The same things were measured in two ways. Each way mixes the same 8 hidden numbers, adds some noise and spreads widely along 6 directions of its own, which tell nothing about the thing.
Some things both ways: the first way, then the second way.
[ 32   0   7 -16  23 -27   8 -16 -28  -5   4   7  -5   6  34 -15   2  -3
  11   1 -21]
[ -4  48 -10   8 -35  -6  11   2 -19  -5  -1 -35  -6  21  10]

[ -3 -19  -1 -31  12   0 -10  22 -23  -5   7  -3  -4   5  13  -9   0 -25
  -4   9  -8]
[ -5  50 -20  45 -33  23  -5  19  -7 -27  -9 -18   8  -5  14]

[-11  14  24  19  -8  -1  16  11 -17 -26  32  -6   3   3   2   0  -7  17
  -7 -10  13]
[-17 -27  12  18  15 -11  10 -24   0  11  40  -5   6  41  -4]

[ 25  18   2 -15  17   4  -4  21   1  13   3 -17  11 -33 -19 -14  37  -8
 -14  15  26]
[ 27   1   3  -6  37  14  -9  -7   4   6  19  18 -20   8  41]

[  9   1 -15  11   4 -13  -5  -8  -7   6 -16  18  -6 -16  14   9  -5  -1
  17  -5 -24]
[-19  40 -21   6  -8 -17   8  15 -10  -9   9  -7 -16  23 -32]

[  7  21  11   2  -9  -6  30  -1 -16 -22  19   5  -4  -3  23   3   4  13
   6 -11   5]
[-18 -21  -3  42  45  19   5   6 -19   1  16  -7   2 -15  22]

[  4   9  11  12   6  30  24  25  -6 -31   9  -2   3   0   0  -2  -4   5
 -35 -21  30]
[ -6  26  -5 -14  13 -27  -4   6   0 -36  -3  13 -26  11 -30]

[ 22  11   1   1   2 -20   8 -13   9   2   3   2  -2 -19 -11 -15  16  18
  -3   5   4]
[-16 -36  10  -1  43 -14  14  -9 -12  16  25  -2   9  12 -17]

[ -3   6   0  29  -3   9  -1   9   5  16   6  -2  -7   1   8  -4 -28 -12
  -5  -3  -7]
[ 11  28  -7 -18  -5  -5 -10   1 -12  -3   5  -6 -31  33  16]

[ -1   5   2   5  -7  -5  -2  22  -1   1  19  -5   0 -16 -18 -13   0   0
 -18  14   7]
[-11 -27  23   2  27 -14   1 -13   2   8  23  10  -5  30  -8]

[ 11  36  17  26   0  15  11 -12  -6 -10   1  -1 -12  -4  38  -9   9 -17
  24 -16   4]
[ -6   8  -1   2  41   0 -11  30  -6 -14   3  11 -21  13  -9]

[ 14   8 -12  19  15   3 -12 -14  43  13  -9 -11   4  -2 -50  -1  -6  16
 -26   0   6]
[ -8  15 -20 -22  28  -9  -6  27  -4 -31 -15  10   9 -16 -51]

[-4 18  3 10 -3 22  4  8 -1  0 15 -7  7 -7 15  1 -5  9 11  3 -2]
[ 12  27  14 -15 -32 -14 -18 -25  22 -40 -23  18 -26   3  -5]

[ 13   5  -8 -12  -4  -5   1   5   8  14   5  -6  15 -34 -13  -9  10  20
  -9  30   1]
[  1  -7   7  -4  18   6   4 -57  21  11  32  10 -37  27   7]

[ -3  20   3  39  -6  16   2  39   9   0  15  -7  -3 -13 -33  -8  -7  -6
 -34  -5  23]
[ -5  -9  14  -1   4  -7   5 -27   1  -6  20 -15  -4  36   5]

[-29 -16  -4   8 -13   8  -2  20 -11   3 -13   1  -5   8   3   9 -21 -22
  -4  11 -14]
[ -1  17 -19  15  -5  26   0  17  -7  20  17 -16 -18  27  14]

[  6  -9  -3 -47  -1 -19  -1   5 -20   6  -9   5 -12 -20  29 -13  33 -28
  26  15  -9]
[ 28  19  14 -28  -4 -19   8   0 -13  15  -6  -3 -10  15  21]

[-23 -12  -2 -19 -10  -8  -1   3 -16  -7 -11  -2  -3  15   1   2   3 -14
  11  31 -24]
[ 20 -17  24 -28 -22   1   9   0  14  30  -6 -11  -8  27  -5]

[ 15   0   4 -13   8   0  13  -6  10  -7   6  -3  -6  -5   6  -8   5   5
  -8 -18  16]
[ 20  20  -3 -22  15 -28   6  30 -29 -22 -17  -6  20 -21  15]

[ 34 -12  -3 -28  36   2   0 -16  11  -4   8  -8  -3  29   4 -30 -11   4
 -21  -1  -9]
[-12  -2  -6   2  -8  -2   4  13 -24 -27 -27 -20  17 -23 -30]

[ 18  14   0 -24  15   6  12   2 -11 -19   7  -8  -2  10  10  -4  13 -12
 -10   6   2]
[ 33   8  23 -18  -5  10  -1   5  11 -19 -32 -13 -12 -13  30]

[  8  -1  -5  11 -11 -26  11 -19   0   1  18   7  10   4  -4 -11 -30  47
  -5  32 -36]
[  7   6  11   1 -37  -7  -2  29  -3 -21 -28 -15  15 -16  21]

[-15  -2   6   2 -16   6   1   3  13   0  18  -4  -8   0   4 -15  -9   6
   6   0   1]
[ -9  -9 -21  16  46  20 -29  16   0 -25  15  28  -1  -7   9]

[  5  -2  -2  -9 -21 -16  26 -18   5 -19  16   9   3   2   2 -17 -15  42
 -11  29 -21]
[ 12   6   3  -4 -13  12   9  -2  -2 -17  -9 -31   6 -11  27]

[-19 -11  -1  -4  -2   7  -1  19   8 -10  17 -12   4  -2 -25  21 -19   5
 -31 -15  19]
[ 35   8  17 -44   3 -42   8  -6   4  -1   9   9   2  29  18]

[ -3  -1  17 -16   4  26  28  10 -14 -37   5  -4  -7  15  27  -4   3  -9
 -13 -21  22]
[ 14  -4  -4  -2  28  -9  16  27 -32   3   2 -15   2  -2  11]

Other things, the second way, with their names:
Q475: [ 36   2   8 -21   6  -1  16  13 -14   9 -18 -10  -4  -2   4]
Q942: [ 18 -31  14 -20  18 -36  17  66 -36  30   6  -8   9  34   5]
Q211: [ -1   6  -4  20  44  -4  10  22 -12   7  32   2   5  32  -6]
Q764: [-13   7  10   9  18   1   9 -25  23 -28  11 -13   0   4  -5]
Q111: [ 21 -21   8 -22   9  13  11   0   3   9  -4 -19  -4  -9  25]
Q571: [ 20  42 -17  -3  21  -3  16  32 -26 -14  -2 -21   8   1  10]
Q920: [-23  19 -27  15  22  25 -10 -19   9 -24  26  -5 -24  27 -22]
Q688: [  5   2 -18  -4  12  14 -16  -5  -6  -1  17   8 -26  21   9]
Q52: [-32  12   5  40 -48  -6  -7  -6  17 -39  -7  -4  28 -11 -13]
Q66: [  1 -22  19 -22 -10 -11  13 -23   5  22  12 -16 -15  24   2]
Q376: [-24  13   0  25 -26   0 -10 -23  21 -30  14  -2   2  10   6]
Q279: [ -5 -27   4  13  10  13  16 -17  -3   3   1 -11  -3 -17 -10]
Q786: [ 14  32   2   1  -2 -19   4  24 -23 -23 -23  -7  17 -26  20]
Q762: [  7   8 -12   7  12   8  22 -10 -22  16  16 -23  16   2   7]
Q553: [ 16  25 -19  18  12   9 -16  45 -19 -34 -23  17  10 -30   4]
Q197: [  4  30 -18  -1   1   0   9   4  -5  -2  21 -18  -4  27   9]
Q78: [  5 -16  10 -19  20   8 -19   0  22  -8  -1  21 -44  16  -7]
Q199: [-12  -5 -21  13  53  15  14  14 -34  12  32 -23  -3  25  -6]
Q354: [-14 -12   2  -6  13 -13  -2  26 -10  28   8  14 -14   2  -2]
Q125: [-18  28 -15  15 -28  36 -11  -8  30  -9  -3  -5 -20   7 -25]
Q699: [ 33   9  -2 -19  25  -6   7  21   9 -14   3   6   3   4   8]
Q693: [-10  11  -8  32 -25  18  12  16  -7  14  -3 -22  -2  -8   1]
Q559: [ -9  28 -16  12  17  13 -10   9  14 -25   4  13 -26   9 -23]
Q385: [ 17   5  18 -27  -6  -6   2  -9  10  -8  -3 -16   2  13  35]
Q613: [  7  28 -11  18 -28  15  17  -2  -9   3  15 -37  11  38   1]
Q710: [ -4  23  -7  -4   0 -10  -6  -3  19 -16   6  20   3  -2 -17]
Q443: [-15 -18  21   2 -13   6  -7   9  14  -6 -17  -2  -2  -4 -13]
Q936: [ -1  30   2 -17 -37 -13  -5 -13  19  -5   1  -1 -16   8  16]
Q561: [  4  11 -13  -3  49   7 -10  25  14 -36  13  11 -18  12  -4]
Q809: [ -7   8 -18  10  17   9 -13  26  -8 -12  -7  18   9 -12 -29]
Q866: [-24   7   2  10 -30  -1 -19 -23  39 -44   6   5  12  14 -19]
Q425: [ -4  15  -2  -7  -1   6  10   2   1   7  14 -27  -4  15  28]
Q792: [  9 -42  24   4  34  12 -11   7  11  11  15  12   0   8  45]
Q91: [-16  -2   4  -1  37 -14 -19  19  -1 -38  -4  20  -7   2 -13]
Q490: [ 21  -1   8 -18 -21   5  20  -9  17  15  13 -28   6  18  29]
Q723: [-13 -15 -10  20  17  21 -21  28  11 -14  -4  25  -8 -21  -9]
Q660: [ -1  17   1   2 -21   8  -9   9  19   6   5   0 -31  19  17]
Q751: [  4  23  -3 -12   0  -5  -1  11   0   5   2  -4 -23  20   8]
Q102: [-17 -23  18  12  -9 -15   3  -8   3  19   6  13  -3   7 -22]
Q142: [  1  27  15 -27 -15 -17   3  -9  32 -31 -14  -7  -6   2  -9]
Q631: [-17  19  12 -11 -17 -12   4 -30  33 -15   7  -6 -24  15  -6]
Q894: [ -8  -4 -18 -15  48  -5  -5  27 -15   0  19   6 -20  27 -20]
Q505: [ 14  38 -18   3   4  33   6 -16  13 -19  12 -27  -2   4  33]
Q538: [-14  43  17   5 -39 -36  21 -29   2 -15   3 -25   5  27 -16]
Q574: [ 24  36  -1 -31  -9  -5 -10   8  21 -10   0   5 -22  13  31]
Q940: [ 17 -19   0 -25  -4  -8  10  12 -27  36  12 -20 -16  38  12]
Q713: [-21  14  -2  33   0   5  -1 -17   1 -25   2   1 -11   0 -27]
Q48: [-17  -6 -17  14  25  21   9  13 -18  12   9 -16  -6   6 -28]
Q581: [-28 -22   6  22   8  11   0  13  12 -14   2 -11  43 -22  -7]
Q244: [  8  20 -17   5  -3  -9   7   7 -19 -24   7 -18   0   7   9]
Q478: [ 18   6  15   4 -61   6   0  -2  26 -10 -22 -10   6 -13  21]
Q990: [  6   0 -14  19 -13  25  24  13 -19  36  16 -37  14   7  25]
Q434: [ 20  47  -6   6   2 -10  -1  22 -16 -34 -15  -1  -7  -2   7]
Q658: [ 31  58 -10   3 -20   1 -10  16  -2 -27  -1  -5   1  13  47]
Q6: [ 16 -27   7 -36   1  -6 -19  31  21 -17 -13  13   0  -8  11]
Q377: [  3  21 -18 -33 -22 -23  -6   8  -2 -18  -3   3  -2  17 -23]
Q239: [-14   1  -4  41  31  13   1   9   5 -13  25   4  -2  24 -14]
Q380: [  2 -27  29  20   9   4  25 -10  -6  18  14 -30  16   6  31]
Q528: [  3  -1   0  35 -10   8  18   4 -21  29  25 -19 -10  27  18]
Q780: [  1   3  -1 -35 -20  -9 -31   4  46 -10  11  31 -17  18  16]
Q23: [ -1  27 -17  11 -29   7 -20  29  12 -21 -17  20 -12  -6 -26]
Q691: [-32 -13  27   8 -16 -31  10 -28  -6  11   8  -5  -8  14 -11]
Q226: [ -4  -8 -17   2  31  -5 -25  13   7 -19  25  36 -21  20  -6]
Q454: [  4  21  18  -9 -24 -31  17  32   6  -1 -13  -9  29   3 -12]
Q191: [ -8   0   8  -7 -33 -14  -3  16   4   5 -21   9  -9  -8 -20]
Q172: [ 26   5   5 -41 -20 -20  -9  12   5  15   0  13 -25  12  39]
Q431: [ 21  24  -1 -17 -30  16  -7   8   6  -7 -12 -23   2   8  38]
Q520: [ -8 -27   6 -25  65 -13  -5  18   8  -3  12  24 -28  16 -29]
Q10: [-22  -9 -10  13  -6   4  -2 -23   4 -21  14  -8   0  14 -22]
Q45: [-10 -12  -7  36   8  34   3  14  31   8  31  -7   8  13  12]
Q815: [ -5  -6  -1  11  51  29  -1 -25  18 -14  23   1 -17  24 -16]
Q962: [ 24  14   9 -30 -22  -5  12  -1   3   2 -11 -19 -13  21  -1]
Q140: [ 20 -10  -4  -3  49  19  -8  26   9 -16  10   8 -22  10  22]
Q65: [ 17  16  -7 -26   7  -7  24 -14 -14  -3   6 -31  -8  14  -2]
Q370: [ -2  28 -19 -11 -10  14  -3 -17 -14   3   4 -21 -14   8  15]
Q159: [  1 -10  33  -3  17 -22  20 -14  -9  -1 -18  -4   6 -17 -17]
Q937: [ -5 -12   9   6  35 -12   7 -10 -10   4  27   0 -11  33   1]
Q178: [  0  13  -9  16 -19 -13  -1   0  -8  -7  21   1  -3  28   7]
Q839: [-10  26   5 -17 -29  -5   0 -34  30 -25  -8  -9 -11  -3  -4]
Q175: [-12  34  10  -8 -38 -12  21 -42  -2   3  -8 -32 -10  14 -22]
Q17: [  1 -20  18   0  12 -19  14  17 -23  -8  -6 -17  17   2   3]
Q85: [  9  28 -14  -9   9  -5 -12   4 -14 -39 -14   5  -2  -1 -20]
Q353: [  1  17   4 -21   7 -10 -34 -13  39 -59 -15  38 -18 -17  -2]
Q661: [  2 -30  -4  16  47  15   8  38 -13  -5   7 -10  18  -5  -4]
Q617: [-32  12  -6  14 -24   1  -5 -45  -3  -7   7  -7 -33  24 -32]
Q271: [ -2 -43  11   6   1  18 -13  -7  21  12  24   4  -7  18  34]
Q455: [-20  25  -3  28  -6   3  18   5 -18 -32 -15 -34  34 -22 -23]
Q718: [ 11  55 -23  11  -8   7 -11 -32  29 -59  13   9 -16   8  -1]
Q299: [ -4  21 -25  17  16  28  -7 -26  15 -22  23   3 -33   8   1]
Q984: [-16 -38  13 -10  13 -12   7  12  11  -1  12  -6   7  11 -15]
Q681: [ 28  22 -23 -42  12  -9  -6   0 -28 -14  -6   0 -22   8   0]
Q517: [ 11 -14  21 -21  27  11  -1 -28  28 -10   7  -2  -3   8  14]
Q767: [  9   8   2  -9  17  -5   2  42   2 -36 -21 -10  11 -20   1]
Q36: [ 16   4  -3   9  36  36  -7   1  15 -13  18  -6 -25  11  42]
Q915: [  7  24  12 -22 -23 -17   4 -18  -5  -2 -27  -3 -12  -5 -12]
Q164: [-15 -40   6   4  46 -12   6  21 -20  10  19  -3  25   0   8]
Q627: [ -3 -16 -10  39 -10  32   4   7 -23   1  -7 -22  19 -29  24]
Q373: [  9   5  17 -23 -30 -12  -5   3  35 -10   1  -7   4   4  40]
Q485: [  5  -6 -11  21  27   6  15  11 -32   2  21 -16  31   7   5]

Some of these things the first way, each followed by its name:
[ 19   2  -5  -1   9  -9   2 -11   2  -2 -27  18 -14 -13  13 -19  23  -7
  18  -7  -9]  Q984
[-21 -17  -8 -27 -20   1  -1  14   4 -14   6   4 -21   2   5  -4  -2 -22
  -3  -3  -2]  Q455
[-31   0  -7   5 -21  12 -13   0   3 -18  21   2 -10   4  17  19 -34  -9
   7  -6 -18]  Q239
[ 10  -3 -10  -3  14  -1 -11  15 -16  26 -34   7  -7 -21  21  -6  17 -39
  20   7 -12]  Q660
[ 25   6 -34  11   9  -6 -28  19  13  55 -18  13  -4 -42  -8 -20   9 -13
  15  24 -27]  Q617
[ -1   0  17 -22 -14  -6  34  10 -13 -36  28   1   5  -1  -1 -19  15  36
 -14   8  13]  Q353
[ 25   9   2 -11  33   6 -13  -8  26  12   6 -28  -5   9 -23  -5   2 -26
 -28 -14  25]  Q517
[ -6   0   0  22  -6 -10  15   3 -16 -29   8  12   3  11  -6   7 -26  22
 -21   5 -17]  Q942
[ 18  -6  -3 -14  13 -14   4 -13  -6   9 -17   7 -12 -10  28  -1   7 -19
  13 -14  -4]  Q631
[ 42   1   2 -16  62  15 -23 -10  28  22  -7 -34  -3  12 -16  -5   0 -42
 -36 -27  32]  Q505
[  3  -7   1   2   9   2  12  10  11   7  -3 -12   3   2 -25   4  -8   3
 -31  -4  18]  Q839
[ -3  19 -11  17  -8  26  -8  29   8  10   1  -1   4 -32  -9  -3   9  -3
   0   9   7]  Q713
[  0  21   3  33   2  18  -5 -11  19   3   0  -3 -11   5   9   0 -14 -10
  10 -19  -1]  Q920
[ -8   2 -17  -2 -19  -6   6  15  -3   4   4  10   6 -13 -11  -5   5  24
   8  31 -24]  Q627
[  6   7  -3 -10   5  -1   4   6   1 -13  27  -9  18  -2 -23  -4  -2  35
 -21  23  -4]  Q553
[ 15  36   1  11  15  19  -5  22   8 -16   8 -15  -4 -10 -32  -3  27 -21
 -26  -7  31]  Q815
[ -2  -1  14  10  -2  -3   7 -31  -7  -8  31  -2  12  12  38  -2 -40  43
  17   3 -27]  Q178
[ 23   8   3   9  26  -6 -14   3   1  19   7 -13   2 -15  -3   4  -5 -16
 -12 -15  12]  Q538
[  6  22  10  30  12   4  -4  13  -7  12   6  -4   5 -14  -3  -5  13   7
  17  -9   7]  Q52
[ 20  13   2  17  26  31  -4 -10  17   6  -1  -5  -5   0  26  -5 -14  -7
   3 -35   9]  Q244
[-10  -4  -6 -32  -1  17   3   9  -5 -15  -9  -6  -2   2   9   7  15 -18
   3   9   0]  Q475
[  4  -6   0 -20  12 -14   7 -12  -5   5  16 -13   5  20   2  13 -18   7
  -6   5 -10]  Q915
[ 18  -9 -24 -15   2  -3  -3  -4  23  12   0   9  -2 -12 -10 -20  -4  19
  -8  17 -18]  Q681
[  6  -7   1   3  20   5  -9 -13  13  23 -12 -14  -3   3   7   9 -19 -22
  -5 -13   4]  Q574
[ -5  18   3  19  -6 -16  14  -9  -7   5   3  -2   0   4  -1  23  -7   5
  11  -3  -7]  Q175
[  2   4   6   0  -5  -8  16 -11   3 -13  -3  -1  -6  -1   0   2   2   4
  -6  -4   6]  Q142
[ 20  11  -6  29  28   9  -6   2  20   6  14  -9   9   9 -33   0 -23  24
 -29 -15   4]  Q10
[-21   4  17  37 -18  -8  17   0  -6   7 -15   5   2  -8  -2   1   5  20
  22   1   0]  Q780
[ 15  22  10   5   9  -1  14 -19   1 -23   9  -6   1   2   4   9   2   9
  -8 -14   9]  Q571
[ 19   4 -12 -18   2 -24   7   3 -10  -9 -14  13   1 -15 -17 -19  33  10
  -2  34 -17]  Q48
[  9   2   5  -1  12   6  24 -23  13 -29  14  -9   5  28  -7  13 -29  27
 -34 -16   6]  Q65
[-21  -5 -13 -19 -19   4  -1   1   8 -25  -2   6  -2 -12  -9  15   5   7
  -3   7  -4]  Q699
[ 32  35  13  23  22   8  17 -22  -3 -11   9 -11  13  14   7  -9  -3  25
  -5   6  -5]  Q78
[  4 -18 -19 -27   4   4   2  11  14   6 -24   0  -4  -6 -18  -4   9 -15
 -22  13   1]  Q111
[-16 -11 -14  -3 -38 -19   9  -5   0 -16  -6  31 -19 -13  15 -13  -5   9
  17  16 -33]  Q894
[ 12  -1 -24  -5  -7 -13  -8  -5  13   4   9  15 -12 -14   2 -10 -14   5
  -1   7 -25]  Q17
[  2  15 -12  35   0   2   1   9  -1  12 -15   9   1  -8 -11   5  -7   5
   4   8 -17]  Q940
[ 21  18  18  -1  29  27   2  -2  10 -11  21 -23   2  17   4 -20   4   0
 -14 -16  22]  Q85
[  3  23  -5  15   7  34  11  27   9   1 -17  -7  12 -21 -24   7  28   3
 -12   0  26]  Q279
[ -9  16   2  26   4  13   9  -6   4 -11   1 -10   6  20 -11  22 -21   7
 -12  -3  -4]  Q962
[ 16  -3  21  -4  13 -14  19 -13 -11  -3  -7  -5 -12  11  21 -14   2 -16
  -3 -12   9]  Q425
[ 10 -24  11 -51  21  23   7  16  -7 -28  13 -19  -8  24  18 -24 -10 -34
 -45  -3  20]  Q36
[ 20 -10  13 -46  11  -9  32   0 -26 -54   3   7  -8  13  16 -26  26   1
 -22   0  10]  Q520
[ 14  30   5  32   4  -6 -12 -18  11  19  21 -12   7 -17   4   1 -15  15
  11   3  -8]  Q658
[  0  24 -12  11 -12  15  -9   7   6   5   2   6  -4 -33  17   4   7  -8
  20   2  -5]  Q434
[  4  -3  -1   8   7 -10   1   9  -8  31 -32   3  -3 -20   3   1  16 -21
  15   2   0]  Q354
[-20   0   9  -2 -16   7   4  15   7 -18  22 -10   0  -2 -16  -8  -3   9
 -15   4  14]  Q485
[ 15   0 -18 -11  11  19 -23   1  32  12  13 -10  16 -31 -17 -10  -6  20
 -20  14   3]  Q718
[ 18  34   1  24  -9  -8   2   2  -1   0  13   8  -3 -35   5 -14  16   8
  11   5   0]  Q937
